The first 7 rows are patterns. Each new row is the sum of 2 different patterns, raised or lowered, with some noise. Before adding, each is slid sideways (what falls off one end comes back at the other) and multiplied by a number that may be negative. Names go in the order of the patterns.
Known rows, each followed by the names of its patterns:
[ -2   1   4   0  -5   2   7   1  -3  -1   2  -8  13   6  -3 -11  -2  -5
  11 -10  -3  -1 -12  -5   0   9   5  12  -3   4  -9   0  -3   3   4   5
   3   3   2   5   3]
nupav
[-4  0 -4  0  7  1  7 12  7  7  1  9  6 -8 -5  0  2 -6 21  0  9  1  2 -3
  7 -5 21  1  7 -1 17 -3 -3  9 -4  3 -2 -2 -2  0  2]
mobef
[  8  15  -3  -3   4   1  12   5   0  -1  11   2  21  12  10  -2   1   4
  -7  -2  -1  16  -4  -1  -3  -3  -2   4   3   5   3  -2   8  14  13  -1
 -10 -15  -1  -9  10]
pumu
[  0  -9  11  21   1  -3   1  -5  -1   0  -2  -6   3   4   0   2  16  -1
  18  -4   0   1  -7   0   4 -17  -2   2 -21   1  -6   0 -10   1   4  -3
  17   3   3  -3   1]
diru
[  1  -5   1   8 -21   4  11   0   1  -7  12  -8   8   6  13   1  -6  19
   7  -3   3   5  -1   0 -10   6   5  -1  -2   4  -6 -10   1   0  15   6
  -9   5 -20  -5   2]
lek
[  1  11  16 -14  -8   5   5  -3  -3   9  -2   1  -6   8   6  -5   6  -2
   2   4  -2  -1   5  -3   0  -5   5  -2  -1  -6  -4   6   7   3 -11  -1
   4  -8  13   1  -9]
lem
[  5  -6   0  -4  -3   6  -4   1  -1   1  17  -3   0   1  21 -10  -2 -16
   8  -7  18  -7   5  -7  -2  12   2   4  -6  -1  12 -14 -11   7   1 -10
   0  -6  -1  -6  -1]
Viso

New rows, each followed by the names of its patterns:
[ -9  -8  -3   1  -4   2   6  -5  -3  10  13  -3 -15 -10 -15 -16  10  15
  13  -2 -15  10   1  10  12   1  -3   0  -6   7  12   4   4  -1   5 -11
  -8  -9  11 -10  -4]
nupav pumu
[-13 -13 -11 -19  -9 -11 -18  -9  -9 -18  -3  -4  -2 -21 -18 -10 -16 -17
 -17  -1 -18 -15 -19 -13 -13 -15 -10 -12 -12 -14 -12  -7  -5 -17 -22 -26
 -14 -20  -9 -12  -8]
pumu lem
[  1   0   5  -4   2  -9 -16   0   6   3   1 -10  11  -7 -13   8   4  -3
  -7  -5  -9   0   0   4  -3   1  -5 -14  -5 -16  -1  -3  -5   1  -1  -4
   6   0   2  12  -6]
nupav diru
[-19  -8  -4  -4  -2  -4 -12  -5 -23  -7 -11  -8 -20   0  -2 -14  -1  -3
  -4  -8  -3  -1  -4  -3   3 -12  -8  -6   4  -7 -10 -19  -2  -4 -10   0
   7   0 -12 -10  -9]
nupav mobef
[10  3  7  8  6  8  4  7 12  8 11  8 19  8 16  3 10  6  3  5 11 -4  6  5
 -8 11  7  7 -5  8 13  2 23  9  6  5 11 14 -4 10 22]
diru lem
[ 10   5  21   4   3  14   5  -4   3   5   2   0  -5   9   6   1   3  11
  -2  -8   4   7  14   5   5  -5 -14   3  15   6   6  -5  17  -8   7  22
   8   4  -8   7 -11]
nupav lek
[  0  -5   9   2   0  -7  -5  -7 -14  -4 -15  -3  -3  -1   2  -4  -3  14
  -2  -9  12   2   2  -3  13 -13  -9   3  -3  -1   0  -9   6   2   6   2
 -11  -3  -7  -7  -9]
nupav diru
[-15  -2  -8 -17 -21 -12 -18  -4 -22 -14  -9 -21 -12  -3  -1  -3   0  -9
  -4 -23 -14 -15  -9 -13   6  -8  -4 -10  -6 -11  -8 -14   4 -12 -12 -11
   4 -13 -16  -6 -13]
nupav mobef
[-11 -14   3  -2   2 -12 -10 -11  -2   4  -7 -14  -9  -2   0   3  -1  -2
 -16  -9  -6 -10  -7  -5   3 -11 -13 -11 -12  -9  -4  -4  -4  -5  -9   0
   3   1  -9 -15 -21]
nupav pumu
[14  5  3 -4 21 -2  4 23 10  3  0  4  2  6 -1 17  9  8  7 11  2  5 -4  3
  8  0 21 11  2  8 16  5 -5 21  8  0  6 14  1 -6 16]
nupav lek
[ -4  -7  -5   1   3  -3  10  -6  -2   7  11   6   7 -16   5   1   1   7
  19  -2  -4  -5 -11   1   0   4  12   3   0  -5   4  -6  -5   3  -9  -1
   0  -4  -7  -1   5]
nupav mobef
[-11   0  -9  -7 -11  -8   0  -4  -5 -15 -10  -8 -13   7  -6 -19  -8   3
   1 -11 -10  -6 -12 -11 -14   7 -16  -9 -14  -9  -7 -11   3  -6   1  -6
  -6 -16  -4 -14  -7]
nupav lem
[-13   1   7   0  -1  -6   4   1  -1  -6   5 -11  -7   3  -9  -4   2  20
   7   9 -19  16   6   6  16   9  -1  -7  -6 -10   7  -5   2  -8   7   8
  11  -2   6  -8  -5]
nupav pumu
[  2 -12  -4  -5   8   3 -13   0   3  -5   3  -5  14  11  -9   7   6   6
  10   8   8  -2   7  11  -2   6   7  -6   6  -6   4   4 -14   2   3  -3
 -25  10   2  24  -3]
lek Viso
[-13 -17  -6  -5  -2 -10  -9 -11 -19   2 -10 -16 -24  -8 -18  -3 -22 -17
 -14 -21 -16 -10  -3  -8   3  -9  -2 -22 -17 -22 -11 -12  -2  -6  -3 -12
  -9  -8 -14  -7  -7]
nupav pumu
[19 16 25 18 26  6 18 17  6 17 26 18 15 18 31 15 29 25 19 18 19 18 11 27
 34 17 16 17 15 22 19 21 20 25 23 19 24 34 14 29 16]
mobef diru
[-10  -5  -2 -13 -10  -8 -14 -10  -9  -8  -6 -19 -10  -8 -13 -10 -22 -10
 -10 -11 -28  -2 -10   2 -18  -6 -21  -3 -11  -9 -12 -19  -6 -12  -8  -7
 -23  -1   0 -16 -16]
lem Viso
[ -1  15   3   8   7   5   4   5   4   3   1   8  -2   5  -3   0   8   0
   7  -6   2  -5   2  15  12  -8   7   4  20 -11   1   9   2  -1   0  14
   2  -2   5  16   5]
lem Viso
[-38 -28 -29 -36 -31 -38 -30 -33 -20 -34 -30 -32 -35 -45 -32 -46 -28 -34
 -33 -24 -30 -36 -19 -26 -32 -20 -31 -25 -30 -25 -26 -43 -32 -41 -24 -31
 -23 -39 -23 -22 -39]
nupav diru
[35 -3  2 17 11  1 16  8 16  9 11 22 16 21  8  3 10  8  8 19 19 38  8 11
 16 34 12 13 -2 20 14 31 20 25 13 11 25 18 12  5 13]
pumu Viso
[-22   0 -12 -21  -5 -10 -11 -17  -1  -8 -21 -22  -9  -4 -24 -16  -4 -15
 -14 -13  -6  -2 -17 -12 -10  -9 -10  -8  -6  -9 -12 -20 -17  -3 -15   0
  -9 -13  -8  -3 -10]
lek lem
[  1 -12  -7 -18 -19 -11  -9 -10 -19  -3  -7   1 -11  -3 -24  -6 -10  -6
 -12 -17  -7 -13  -8  -9 -16  -7   7 -11 -14 -11 -11  -9  -1 -14 -11 -14
 -15 -13  -7  -2 -10]
nupav Viso
[  5   0  -2  11  -8  -7  19  11   0  24  -7  13   3  11   7   0   3 -21
  -6 -10   5  -3   6   9  -8 -23  -3  -1  -2   3   0  -3  -1   8  -2  -6
   0   2 -17  -4 -17]
nupav diru
[ -4  -7   2  -9  -1   1 -14  -3  -2 -16   0  -4  -2 -13  -2  -2 -10   7
  -5  -1  -9  -5   3  -8   6  13   2 -16  -2 -10  -3  -3  -2 -10   2 -10
  -2  -4  11 -10  13]
mobef diru
[10 -4 10 16  6  3 -1 19 10  7  3 14 12  3  9  8 11  2  6  9 -2  4  7 11
 18 10  9  7  6  7  6 11  8 13  7  2  3  6 13  8 -3]
pumu lem
[ 25   6   9   4   9   5  -1  -6 -21  -4  -2  -4  14  -1  12 -11 -20  -6
   7  -6  19  -1   5  -1  17  -7  -6   5  -7 -15  -2 -21   0   0  -1   2
  -2  -9  14   6  -2]
mobef diru
[ -5 -11 -10 -15  -6  -8 -13 -13  -7 -15 -18 -11  -7  -3 -10 -17  -8 -27
  -6  -7 -14 -21 -12 -11 -15 -16  -9 -13 -19 -18  -6 -12  -5  -2  -7  -9
 -22  -3 -11 -13  -8]
nupav lek
[-19 -19  -6   9   4  12  -2  -3   3   6   3  -1  -1  -2  -8   2  -5  10
   5  -3   7   3  -8  14   1   8  16  -1   3  -2   7   0  -1   5 -14  -4
   1  12   7  -1   1]
pumu diru
[  4  -5  -7 -14 -19 -11   1  -4  -7   3  -9 -35  -2   6  -4   0  -8   4
  -8   6  -3   2  -5 -10  -4   1 -22   1  -1  -6   2  -9  -3  14  -4  -6
  16  -9  -6  -2   4]
diru lek
[ -2   0  -5 -11  -7  -1 -11   7  -9  -4 -13  -8  -7 -16  -9 -15  -7 -13
  -8 -11 -11 -11  -8  -8  -4 -10 -12  -5   0  -7 -10 -26 -21 -12 -17   1
  -5   0  -5 -13  -9]
pumu diru
[15 17  9  9 25 20 21  4  6 17  1 14  9 -1 14 17 23  8 11 20 18 17 -8 23
  4 15  7 25 13 14  0 11 10 20 -3 17 23  4 18  8 21]
mobef lem
[ -9  -8 -15 -12 -16  -8 -14 -11 -10 -14   3 -18 -12  -5   7 -13  -3 -18
   2 -15  11 -10 -13 -19 -13   1 -14  10 -16  -5   0 -22 -22   0 -15  -2
 -10 -10 -14  -1 -14]
mobef Viso
[  2   8   8   0   8   7  20 -17   2   5  11  -7   7  14  -2  10   1  13
  12   5  11   5  12   9   8   7   5   5   2  -5   5   1   6  -2   0  17
  15   8   0  11  -6]
mobef lem
[ -3  10 -16  -2   7  -4  -1   3   4   8 -13  -2   3   3 -14  12  11   9
  -3 -10 -14  14  -6  24   7  -8  -1   4   3  -3  13   7  -3  -2   0  13
 -11  13  -7  -1 -10]
lek Viso
[ -4 -17 -14   5  -6 -21  -7 -26 -13 -19  -1 -11 -11  -6  -4  -3 -30  -5
  -3  -4  -5  -4 -10  -3 -13 -11  -4 -11 -20 -13  -1   2   8 -12  -1 -11
 -15 -10  -2  -3  -9]
pumu lek
[-18   5   3  21   2 -14   4 -22   0   2  -3  -8   6   6 -10   8  15  -4
   0  -8   5 -13   5  12   9  -2 -10  14   3  -4   2   6  -2  -4  -7  12
  10  -3 -10  -8  -9]
pumu lek
[ -1  -8   1   1  -2  -1  -9  -2   3  -3  -5   6 -12  -5  -5   8  -3   0
 -13   1   3   3   7  -6  -5  -5 -11  -2   1 -12   5   5   9 -13 -12  -3
  -1  -6  -5   1  -7]
nupav lem
[ -9  -7 -13  -7 -16  -8 -13  -8 -13  -7  -9 -11  -4 -10  -6  -3 -14  -9
  -7   0  -7  -3 -12  -6  -7 -11  -8  -9 -11 -11 -14 -17  -2  -6  -3  -9
  -4 -19 -10 -14 -10]
nupav mobef
[-14  -4  -3  -6   9   5  -1   0   4  -1  -6  16  -3  -9   0   1   3 -14
   5  -2  -5 -13  -3   4 -21   3   3  -6 -14  -4  -5  12 -14  -7  -1  -9
  -8   2  11   1   6]
nupav lek
[-14 -32 -23 -19 -25 -30 -20 -22 -18 -26 -19 -33 -20 -27 -20 -17 -27 -20
 -18 -17 -19 -28 -12 -15 -30 -26 -20 -23 -22 -10 -20 -18 -24 -20 -23 -18
 -24 -14 -21 -20 -23]
mobef Viso
[ -6  -8   1 -13 -12   4  -1  -7   7 -13   1  -6  -1  -1  -7  -5 -22 -11
 -14  -4 -10  -1  -2 -12 -21 -10  -8  -8  -7  -8 -10  -8  -3 -10 -11  -8
  -6 -17 -11 -17  -3]
nupav diru
